There are 4 ways to turn a row about zero (a turn may also mirror it). The second row of each pair is the first, turned, with some noise. The first 36 pairs use one turn. New pairs use 3 turns, one after the other, and a turn may come again.
Some pairs, each with its turns in order after it:
[-1 13 -8 -7 -2 -2  9  5]
[  5  -6  -9   4   2  -1 -14   8] => j_105

[-15   7   1 -19  18   0  12  -1]
[ -9  -6 -22  -7 -14   0  -3  15] => j_105

[-1 12  4 -4 26 -3  4  3]
[  2   3 -22   7 -12   1   9  10] => j_105

[ -4   3  21   5  -2 -22  -1 -11]
[-23  15  -4  -1 -10   4 -11  11] => j_5

[ 17 -16  13  -5   9   2  -7   4]
[ 0 10 -6  2 -2 10 18 18] => j_221

[ 18 -11  -6  14   9   8   9  -8]
[  4 -20 -18  14   1  -2   1   6] => j_5

[14  2 -4 -7 -4 21 13 -7]
[-17   7   3  -3 -14   5  -7  18] => j_660

[ 3  9 12 10 10 13 10  3]
[ -7   2   6  16  -1  -3  15 -11] => j_221

[ -6   1   9 -15 -19   2   8  -8]
[-13  -7  -3 -10   1  16 -15  -7] => j_660

[-4  0 -1  7 -3 -7  4 10]
[10 -6  2  1  8 -6  0 -1] => j_221

[ -5 -12   7  -3  22   2 -13  13]
[ -3 -14   0 -26  -6  -8  10   5] => j_5

[  6  -9 -17  19  -1   0   7  -3]
[  4  15  14   6   3 -18  -5   3] => j_105

[ 5  1 -5  6 11 -8  0 -3]
[-3 -6  1  7 -7 -4  3 11] => j_5

[  5  -9  -2 -17  -7   4   4  -8]
[-15   4   5  -5   6   2 -14   3] => j_660

[  5   5   6   8   3 -18  -4   5]
[10  8 -8  4 13  6  8  0] => j_105

[ 18   6  -9  20   8   8 -12 -10]
[  7   3  17   9 -14  23   2  -5] => j_221

[ 13 -11  14  -4 -18   0 -10  -6]
[  7  12 -18  -9   4   6 -18   6] => j_5

[ 4 -3  2 -7  0 11 11 -8]
[ 0 -8 -4  3 11 12  0 -3] => j_5

[-7  4 -8 11  1 13 -6 10]
[19  4 -1 -1 -6  4  3 10] => j_660

[-13  -7 -11  -7   4   6  -3  -3]
[  1 -10  13  -6   9  -7  -5  -5] => j_5

[  4 -14   3   3   7   6  12  -4]
[-9 -4 10 10  3  5  4 11] => j_660

[11 -8  6 11 16 11 -4  4]
[-1  6  8 17 -1 10 13  9] => j_221

[ 17   7  -7  -5  -2  -3 -10 -17]
[ 19   4  -3  -6  -7  -2  -5 -18] => j_105

[-4 -7 13 -3 12  0  1 -9]
[-14   4   7  -2   1  -3   9   9] => j_221

[-7  2  2 -1 -8 -6  4  7]
[-3 -4  0 -2 11  4 -3  7] => j_105

[ 8 -1 -2 11  5 -1 13 -8]
[-7 -9 -8 16  1  1  2  3] => j_5

[-15  -4  -6   6 -16  -4   3  15]
[-11  -7   7   2  22  -5  -6   8] => j_105

[ 3  1 10 -6  0 -4  4 10]
[-4  2 -5  2  3 15  0  4] => j_105

[-3  2 -5  5  2  3 -4 -2]
[ 1  1  6  3  0  2 -6 -2] => j_221

[-10   0  -3  -3  -9 -11 -12   6]
[ 10   6   0 -11  10  -4 -11   2] => j_221

[ -4   3   2  -8   7   3 -18   2]
[  6  -4   9 -15  -9   2  -3   1] => j_5

[  8   4  -9   1  -3   8  12 -10]
[-12   2  -7   6  -9   1  -4  12] => j_660

[-3  4 13  2 -5 -4 -4  9]
[ 7  9  1 -3  7 -8  7 -4] => j_221

[ -7  -1 -18   2   5  -1   4   5]
[  7   0 -12   2   8  -4   0  13] => j_660

[-1  8 -2 -4 -6  6 10 15]
[ -1   4  -8 -14  -1   9   8   8] => j_660

[ -2 -11  17  -3  12   8   4  -3]
[ -5 -12  20   0   1   3   3   3] => j_660

New pairs, each followed by its turns in order:
[ 8  3 -2 -7  5  5  5  9]
[  5   3  -6  -1  -4 -11   9  -2] => j_221 j_660 j_5

[  1  14  -4  -3   9  -2  -2 -21]
[  8   2  -7  -4   1 -13   7 -19] => j_660 j_5 j_660

[-1  2 10  5 -2  1 -7 -4]
[-3 -3  7  6  5 -4 -6 -3] => j_5 j_105 j_660

[-11   9   6 -10  15  18  13 -18]
[-10  18  17 -21   2 -14  -6   0] => j_221 j_5 j_221

[ -5 -12  -4 -11  -6   6  -6  -4]
[ -6  -6   2  -5   1  12 -12  -8] => j_660 j_5 j_105

[  5   3  -7  -7   9   0 -16  -2]
[  0 -12  -3  12   9   8  -3   3] => j_660 j_5 j_105

[ -5   0  -2   9  -8 -10  13  -2]
[ -7   7  -1 -12  10   3   7   5] => j_221 j_221 j_660

[-10  10  -4   2  -1  -8  -9   8]
[  1   7   5  -3   3  10 -11  11] => j_660 j_221 j_660

[ -6 -11  14  -7  10  -2   9  10]
[-14 -15  -7  -8   1  -8   5   8] => j_221 j_221 j_5

[-10  12  -3   1  -9  19   5   8]
[  0  -7  -4  -9 -10  -6 -23  -6] => j_660 j_105 j_5

[  1 -25  -8  -2  -9   4   1   3]
[ 14 -12   3  15 -11 -10   6   0] => j_221 j_105 j_660

[-17  -9  -2  -2 -14 -11 -25  -4]
[  2  -2  -9  10  -1   6   2 -33] => j_660 j_660 j_660

[ 11  14 -10   1 -12  -4  13   1]
[-7 16 -2  9 -9 14  0  6] => j_105 j_660 j_5

[ 12   7 -10   6  11  -2 -15   2]
[ 0 -5 -5 -1 18 13 -3 12] => j_660 j_221 j_5

[-2 11 -3  2 11 10 14 -7]
[ 7  9  8 14 -9  4  3 11] => j_221 j_660 j_221

[-5  7 -7 -5 14  6 -1  7]
[  7 -14  -1  -4   0 -12   2   1] => j_221 j_105 j_221

[ 12  -5  -4   6 -26  -4   1  11]
[ -8  -7   4   3  -9   4 -26  -8] => j_660 j_221 j_5

[ 10 -10   3  -4   4   2  -9  -2]
[-2  3  9 -4 -6  7 10  5] => j_5 j_660 j_5

[  6   6 -19 -12 -19  -7  18 -11]
[16 -2 -9 -6  3 33  5  4] => j_660 j_660 j_221

[ -8   7  -3 -20  -1  -4   0   2]
[-15  -2  12  11   1   3   3  -6] => j_5 j_221 j_5

[ -9   4   0   2 -19  -5  18   2]
[  3  -2  -9  20 -10  -5   1  14] => j_105 j_221 j_105

[ 4 -5 14 -9 -5  2  4 -1]
[-10  -4  11  -9   3   1   4  -3] => j_105 j_105 j_105

[  7  -6  -6  -2  -9   6 -13   7]
[  2  13   4   4  11   3 -10   4] => j_660 j_660 j_5

[  7  -6  15 -10  -3   5  -1  -9]
[  8  -7   7  -1 -13  -4  -3 -12] => j_5 j_221 j_5

[ -3 -24  15  -4  -9 -13  -2  -5]
[-12 -11 -15 -13  -8  -1  19   5] => j_221 j_5 j_660

[ -1 -12   4  -5  -1 -10  -1   4]
[-8 -9 -4 -2 10  1  3 -1] => j_221 j_660 j_221

[11 -2 11 -5  3 -6 13 10]
[-22   7   3   2  -4  -2  -1  -2] => j_660 j_660 j_105

[  3  -8   2  -8  -4 -10   3  -6]
[  0   8  -1   5   6   1 -13   3] => j_105 j_105 j_660

[15  9 -4 -5 -6 -8 -3  6]
[ 11   2 -15  -2   4  -8  -5   2] => j_105 j_5 j_5

[-32   1 -21  11  -4  17  -4  -1]
[ -9  20 -11  -5   4   5  26 -24] => j_221 j_221 j_221

[  6   5 -10 -12  -6   6  -7   7]
[  7  10   7   1   8  -4  -4 -14] => j_105 j_5 j_660

[  4  -4 -23 -12  -7  -1   5  -6]
[  3  16  -4  -3   6 -22   0   4] => j_660 j_105 j_105

[ -6  15 -18  -2   5   5  -6  18]
[ -6 -17 -13   4  -1 -13  15  -9] => j_105 j_105 j_660

[ 0  2  3 -1 -8 -8 -1 -6]
[-8  8  4 -7  0  0  0  1] => j_105 j_660 j_5

[-12  -6   0 -23 -15  16  -5  -3]
[ -5  17  -8 -24  -1   4  14   0] => j_660 j_660 j_221

[  4 -17   1  -3 -14 -29   6   2]
[ 4  2  2 16 20  0 11 23] => j_5 j_660 j_5

[ 12 -16  -2  14   6   7   9  16]
[ 8  5 -8 10  2  0  0 28] => j_5 j_221 j_221

[ -7  18 -17  21  -1   3  -4   0]
[  4   5 -14  -4  -1 -17   7 -24] => j_221 j_221 j_221

[ -4  11  -9   2  -1   3 -12  -1]
[  5  13  -9   2 -10   2  -3   3] => j_221 j_5 j_221

[  8  -6  -1  -2  18  -8   2 -20]
[ 11  -1 -20   6   8 -12   9  -4] => j_221 j_221 j_660

[  0   6 -13  18   4 -17   3 -10]
[ 1 18  8 10  4 -3 19 -7] => j_221 j_221 j_5

[-14   2   1   2   1   6  -1   4]
[-3  0 -3 -4 -2 -9  9  7] => j_105 j_221 j_5

[ -7   5   8   2  21   9 -13  -3]
[  1  -3 -12   7  20  -5 -14  -4] => j_5 j_221 j_105

[  2 -11  -8  27   4  -3  20  -2]
[ -7  -3 -25 -10 -10  20  -1   4] => j_105 j_5 j_660

[  4  -9  -6  10 -14  -3 -17   4]
[  8  -3   9  -4  -5 -15   2  17] => j_105 j_660 j_221

